The rows are grouped in 3 ways, from coarse to fine. Each group lies inside one group of the grouping before and may be the whole of it. The rows also spread widely along 10 directions, which tell nothing about the answers.
In the rows, zero is written as 128.
Some rows, each with its group in each grouping after it:
[129  83 156 156 130 137 129 156 140 105 141 158 183 141  86 108  87 169
 122 173 142 136 157 163 137  93 162 126 125 130 143 108 127 161 107 107
 127 110 100 124 118]  Pemuz k771 rali
[ 90  94 128 143 136 103 130 148 165 142 121 133 138 146 122 109 121 126
 106 117 134 148 124 156 122 110 148 128 106 132 137 101 106 129 114 137
 135 149 108 134 117]  Pemuz k867 tig
[142  98 138 143  50 123  78 185 138 103 118 149 125  96 116  81 128 121
  90 139 118 143 194 133 103 114 133 128 134 108 132 128 127 136 144 129
 174 124 101 127 108]  Pemuz k867 goto
[136  83 158 127 134 148 126 127 101 138  99 144 192 132 110 109 115 130
  88  86 175 160 139 111 132 130 165 144 118 113 137 102 105 103 153 105
 138 145 101 114 111]  Pemuz k771 dabaf
[ 71 109 149 150 119  85 123 173 159 146 137 126 128 141 120 126 141 158
 140 170 100 136 130 198 123 103 136 134 137 118 168  83 119 148  95 139
 147 139 105 106 142]  Fet k23 gegi
[105 130  86 178 118 117 110 137 170  90 188 105  80 103 114 145 141  91
 125 139 113 137 124 146 130 103 125 109 123 119 143 129 129 145 112 145
 133 119 113 136 153]  Fet k97 vurot
[ 85 133 134 150 104 128 126 152 171 165 113 133 113 132 151 130 132 128
 163 142 121 139 127 188  98  81 123 131 152 115 154 104 138 115  74 152
 163 152 136 113 150]  Fet k23 Goses
[160  79 136 140 115 114 111 149 134  90 124 156 177 137  78 119  71 166
  87 161 153 140 179 135 142 112 162 141  97 124 119 118 101 147 137  96
 144 122 103 139 108]  Pemuz k719 fofo
[137 102 148 155 108 149 110 133 135 112 124 146 141 123  94 105 111 120
 123 133 139 129 147 116 125 118 154 129 115 114 123 129 118 138 141 117
 135 113 112 130 108]  Pemuz k771 difu
[122  84 149 135 148 125 119 134  99 131 109 131 202 127 101 134  96 146
 107 122 168 153 116 127 117 115 146 136 121 123 170  72 118 107 130 109
 135 172 107  76 135]  Fet k23 nifim
[126 153 101 134 116 147 147  56 147 157 142  91  87 140 114 210 168 110
 176  95 164 131 120 131 168 141 152 150 117  65 115 124  68  86 102 114
 127  99 146 164 152]  Pemuz k719 fofo
[116 143 114 133  90 129 139 145 212 156 105 137  93 142 192 139 155  94
  89  85 144 183 161 171 132  78 125 130 130 127 115 158 124 105  65 172
 209 147 152 222 111]  Pemuz k719 fofo
[110 121 104 145 118 105 107 132 168 126 112 115 118 117 155 151 117  95
 114 116 133 156 116 145 104  87 113 129 125 136 148 111 131 102  87 147
 171 173 142 126 137]  Fet k23 nifim
[114 141 143 133 106 133 110 112 130 143 129  98 102 121 111 167 174 107
 141 116 138 144 127 125 136 139 136 138 138  87 154 126  91 121 128 126
 151 128 126 134 131]  Fet k97 vurot
[141 164 159 158  63 184 117 147 182 138 106 150  90 121 153 152 149 100
 162 156 122 149 163 157 115  61 118 113 173 111 129 183 162 148  38 161
 206 113 178 204  99]  Fet k23 Goses
[128 135 117 167 109 136 116 119 145 105 161 113 105 118 104 178 139 120
 155 158 122 128 132 149 141 104 134 123 135 101 141 123 125 141  86 124
 144 105 133 145 139]  Fet k23 gegi
[161 133 126 172 112 185 110 104 125  96 132 133 137 100  96 177 106 114
 180 162 146 124 115 115 124  87 130 107 148 109 147 137 158 133  71 116
 138 113 163 136 132]  Fet k23 gegi
[ 97 145 159 147  92 130  96 156 164 136  97 121  98 120 149 149 161  98
 144 147 102 153 114 149 105  89 112 116 168 128 165 141 154 150  66 165
 181 147 163 156 102]  Fet k23 Goses
[ 66 110 124 123 117  73 119 161 146 148 129  93 131 132 170 151 184 125
  84  94 127 182 116 179 126 117 120 146 152 122 184  72 113  99 103 148
 165 168 104 119 149]  Pemuz k771 rali
[122 115 170 123 140 157 145 111 138 161  87 137 167 155 132 158 139 129
 119  98 169 170 119 134 149 109 160 135 137 117 142 128 110 118  86 125
 153 137 146 175  95]  Pemuz k771 dabaf
[106 100 128 159 147 113 131 140 170 105 143 125 144 147 122 145 127 119
  87 125 131 161 121 153 152  99 148 121 117 146 139 122 125 150  93 142
 141 129 118 176 104]  Pemuz k771 difu
[ 50 113 178 141 119  96 124 191 186 182  82 154 124 149 149  73 130 142
 145 159  93 138 119 197  87  89 130 125 136 143 164 102 140 150  91 168
 163 167 124 111 113]  Fet k23 gegi
[150  74 121 155 133 162 111 140 101  98 120 154 202  99 112 110  85 124
  94 105 180 161 127 109 113  98 148 118 138 130 155  96 158 104 127 112
 129 150 110  96 137]  Pemuz k771 dabaf
[110 134 137 155 132 126 115 105 144 115 142 101 103 130  95 176 147 104
 155 147 121 131 106 125 145 119 142 121 121 109 143 127 106 151  99 132
 132 115 140 148 115]  Fet k23 nifim
[108 117 120 165 109 133 132 162 181 116 156 142 115 128 146 117 144 109
 103 123 124 161 153 171 137  84 143 117 133 126 128 137 138 144  87 153
 160 113 113 179 123]  Pemuz k771 dabaf

New rows. What belongs after each?
[101 126 148 150 101 164 145 154 167 187  96 166 139 138 149  98 107 141
 173 137 148 134 144 189  90  70 135 131 149 108 141 108 146 100  77 145
 164 151 132 101 151]  Fet k23 Goses
[122 117 167 136 102 130 117 165 136 135 109 136 151 134 132 144 145 141
 103 141 129 166 153 162 131  96 133 132 149 118 159 119 131 139  87 135
 187 146 128 155 105]  Fet k23 gegi
[ 72 103 128 136 110  78 102 173 147 153 111 119 133 124 142 122 128 142
 125 139 117 144 122 184  90 102 118 147 143 120 174  66 124 107 112 140
 159 179 106  65 163]  Fet k23 Goses
[106 143 172 135 121 150 119  95 148 170  87 123 113 138  96 154 134 121
 205 154 135 113 100 128 120 124 142 129 139 101 151 134 104 137 101 124
 131 125 163 127 117]  Fet k97 vurot
[131 141 149 144 103 144 117 124 125 111 149  98 115 125 118 194 183 109
 115 127 136 166 138 129 159 117 138 126 149  97 154 136 112 141  90 133
 172 117 133 176 108]  Fet k23 nifim
[138 113 131 161  82 139  86 129 138  96 133 132 102 103  71 109 117 112
 156 166 113 101 146 107 121 131 147 118 116 102 120 137 116 158 138 114
 120  91 120 125 110]  Pemuz k867 goto
[103  85  97 147 146 114 125 132 154 135 111 134 157 124 127 117  88 121
 120 105 157 144 103 139  99  99 135 120 112 138 148  79 130  93 110 129
 121 171 121  92 148]  Pemuz k867 tig
[122 151  91 173  76 175 109  98 159 136 145 124  64  85 132 120 140  72
 208 116 129 103 120 120  96 107 118 119 139  85 122 128 139  91 113 138
 125 102 143 102 172]  Pemuz k771 rali
[ 75  97 165 136 138  66 122 176 146 125 141 112 153 160 109 141 147 165
  91 164 109 161 136 188 148 115 150 138 123 129 169  87  98 167 104 137
 153 146  92 133 108]  Fet k23 nifim
[136 104 131 169 129 139 129 144 170 108 135 161 151 137  96 122  65 144
 145 183 136 123 149 163 123  70 147 118 112 136 125 123 134 152  82 124
 142 125 126 134 124]  Fet k23 nifim
[ 79  75 124 149 164  94 119 151 148 135 103 147 176 130 104  84  67 148
 136 144 138 128  88 146  99 111 148 123 106 149 162  68 138 126 125 133
  96 168 112  64 146]  Pemuz k719 fofo
[ 89 101 123 134 153  93 149 135 152 159 125 117 161 159 134 162 126 155
 106 115 149 161 123 189 137 103 143 150 114 120 154  73  99 102  93 123
 152 168 107 120 147]  Fet k23 gegi
[163 133 185 156 107 215 147 136 166 140  90 184 163 142 125 129  93 128
 156 160 162 150 159 146 126  50 150 105 146 128 121 174 160 150  44 140
 182 118 174 199  81]  Fet k23 nifim
[ 92  89 126 169 175 143 155 128 143 156 137 153 169 151  90  85  69 142
 146 127 159 117 114 154 110 108 169 129  86 124 126  80 110 118 139 118
  97 146  85  72 150]  Fet k23 Goses
[122  96 149 138  98 144 114 151 115 143 103 140 170 112 130 122 127 145
 134 121 155 149 136 147 108 106 134 137 163 105 169  84 139  92 115 120
 146 149 119  85 148]  Pemuz k771 difu
[127 123 131 164 132 147 111 120 152 110 126 131 119 124 104 135 110  95
 127 135 133 134 121 114 121 104 143 117 110 129 124 144 127 149 109 135
 144 130 132 148 103]  Fet k23 Goses
[129 113 147 132  85 144 111 143 135 146 105 141 133 118 134 101 140 115
 111 103 146 148 162 129 110 115 138 143 131 106 133 122 113 106 136 126
 169 136 114 123 119]  Pemuz k771 rali
[131 118 142 140 117 151 105 114 151 133  70 150 140 114 117 123  91 109
 164 136 147 132 105 104 102 100 134 118 132 130 140 135 145 123  97 137
 136 145 171 129 111]  Pemuz k719 fofo
[131  86 160 131 111 155 133 143 138 166  86 171 173 142 127  69  97 134
 102  93 169 145 169 134 105 110 158 148 107 117 116 112 109  91 153 118
 156 149 100 113 112]  Pemuz k771 difu
[ 87 108 159 142 172 130 130 115 115 147 105 112 174 145 106 158 127 130
 137 120 151 153  70 128 126 122 150 125 136 130 175  87 124 130 100 129
 120 163 130 107 118]  Fet k23 Goses
[ 72 136 116 158 130 120 148 128 176 140 165  94  95 143 157 180 196 108
 138 110 120 164 100 182 159 104 134 120 155 111 160 111 126 123  62 163
 139 118 130 178 143]  Pemuz k771 difu
[116  96 126 151 135 124 152 153 157 114 169 127 149 156 125 127 158 122
  34  85 153 189 168 159 171 121 171 121 100 123 119 129  96 144 119 140
 159 122  77 206  95]  Pemuz k867 goto
[ 83 131 117 154 173 140 153  83 171 155 125 116 115 149 121 153 132 101
 168 104 149 137  67 128 143 121 155 114 109 123 135 119 117 121  90 148
  97 129 149 153 128]  Pemuz k719 fofo
[127 111 125 154  93 127 101 164 128 102 151 125 128 104 121 118 140 107
  90 123 130 157 159 135 117 109 133 127 128 110 144 114 127 129 133 136
 167 139  97 121 128]  Fet k23 nifim
[120 128 105 178 111 157 104 155 158  90 139 127 120  87 162 134 134  68
 111 115 128 171 107 129 102  67 108  90 157 146 163 135 192 131  66 174
 168 158 147 148 128]  Fet k23 nifim
[121 108 112 161 142 145 103 132 105  95 142 107 148  96 127 140 142  75
  75  78 151 177  97  91 115 118 131 110 133 131 163 110 149 118 132 142
 146 166 112 117 123]  Fet k23 Goses
[110 101  98 147 170 123 126  88 125 121 107 109 185 118 115 211  84 146
 184 144 171 143  46 142 129  95 126 118 159 130 198  61 154  94  49 116
  91 164 174  85 179]  Pemuz k719 fofo
[142 137 133 152 134 169 136  87 147 129 139 121 114 137  95 160 135  95
 128 107 162 141 133 106 151 122 157 122 102 104 112 160  91 134 125 121
 142 113 133 179 105]  Fet k97 vurot
[ 69 101 106 141 114  47 118 172 174 142 161 111 110 139 117 123 127 159
 114 156 109 131 158 215 119 113 130 153 111 108 153  67  81 125 135 125
 144 149  77  81 178]  Fet k97 vurot
[ 74 119 113 167 117 124 132 140 159 146 161 126 105 120 124 116 147 127
 183 142 116 119 114 179 122 110 143 124 145  95 151  84 129 121 102 140
 105 107 108  92 175]  Pemuz k771 dabaf
[ 90 118 122 158 127  85 137 157 175 120 171 113 110 154 120 162 151 146
 107 153 107 149 147 200 156 102 142 136 118 115 140 108  98 156  87 136
 158 119 101 166 131]  Fet k23 gegi
[130 111 111 147 140 165 155 112 147 162 116 145 156 134 145 117 101 102
 106  67 186 158 136 131 111  95 147 134 102 114 119 107 114  71 122 131
 158 168 114 120 143]  Fet k23 nifim
[ 96 123 190 156 106 154 121 166 163 159 100 169 122 134 106  56 115 125
 172 171 107 113 140 145  96  97 150 113 124 121 132 137 137 168 114 153
 146 124 125 120  92]  Fet k23 nifim
[148  79 160 142 113 142  92 143  97 102 104 149 179 111  64 102  89 143
 129 157 147 123 136  97 112 128 154 123 124 112 147 103 121 146 147  96
 118 126 115  89 102]  Pemuz k867 tig
[133 116 119 143 109 111 111 114 129  93 159  97 134 125  98 202 143 144
 127 153 137 141 140 150 162 117 139 142 143  99 155 104  99 131  92  99
 140 107 123 143 141]  Pemuz k771 rali
[166 107 123 181 129 196 131 122 116  85 168 151 155 111  78 110  97 104
 116 124 167 138 154  97 134 105 164 109 101 109 110 138 133 136 138 114
 129 107 100 135 116]  Fet k23 nifim
[ 87 112 146 144 137 124  94 137 107 137  97 113 142 102 125 115 146  92
 125 100 126 150  74  98  95 131 127 117 136 127 182  93 146 119 134 147
 133 177 125  85 120]  Fet k23 gegi
[102  96 142 141 165  96 133 112 131 115 147 104 155 159  86 177 140 145
 107 133 139 149 109 145 176 137 170 138 111 120 145 100  83 155 112 106
 113 113 108 158 110]  Pemuz k771 dabaf
[ 94 121 141 150 138 120 164 132 164 160 148 128 145 166 115 171 131 172
 159 160 138 137 137 213 154  91 153 141 130 102 147  91 103 129  65 121
 142 121 117 141 149]  Fet k23 gegi
[126  91 153 124  97  73  95 166 136 125 100 136 156 138 102 138  98 174
 101 174 124 136 172 176 118 107 133 162 119 117 146  91  95 133 121 101
 176 153 108 105 124]  Fet k23 gegi
[ 81  85 145 139 152 108 151 160 142 141 134 122 184 158 131 151 145 164
  94 125 150 181 117 190 155 106 158 122 146 129 180  76 122 136  75 135
 136 148 108 149 127]  Pemuz k867 goto
[139 118 150 134 115 171 121  91 120 145  97 122 142 127 101 151 141 107
 140  98 166 143 118  95 136 137 157 125 128  98 134 132 105 113 118 115
 131 122 144 153 100]  Pemuz k867 goto
[ 93 114 103 179 120 100 138 160 200 115 192 136 101 142  98 129 100 159
 156 199 109 112 161 221 136  80 142 125 117 114 131 107 111 160  89 129
 129 102  99 124 171]  Fet k97 vurot
[105  66 121 151 131  84 124 167 138 112 154 141 171 141  75 109  85 186
 120 174 133 122 151 183 129 112 157 137 111 113 150  58  99 140 132  98
 108 126  75  76 153]  Pemuz k867 tig
[101 110 144 175 140 181 143 145 150 127 148 156 140 123 122  70 128  99
 131 110 138 146 116 126 119 100 159  98 122 132 135 133 156 149 116 156
 118 114 106 140 112]  Pemuz k771 rali
[110  85 156 145 113 126 108 180 127 138 101 162 173 115 121  57  93 133
  99 127 141 145 149 141  83 102 142 129 118 130 151  91 137 120 149 135
 156 168  89  73 124]  Fet k23 nifim
[128  85 112 143 101 111 114 142 121 125 135 130 167 118 111 138 104 165
 129 138 153 133 154 167 119 112 138 154 138  98 155  63 109  85 130  95
 133 140  95  67 177]  Pemuz k771 difu
[112 117 136 147 130 203 167 106 122 194 109 142 163 129 154 114 144 114
 158  52 194 158 112 134 114 113 153 130 147  87 147  91 133  49 114 134
 128 147 120 102 163]  Pemuz k771 difu
[123 130 171 114  81 196 136 127 115 209  71 146 131 122 147  83 179  98
 136  49 174 158 148 102 102 136 153 136 141  74 132 124 107  68 147 136
 168 145 121 125 110]  Pemuz k867 tig
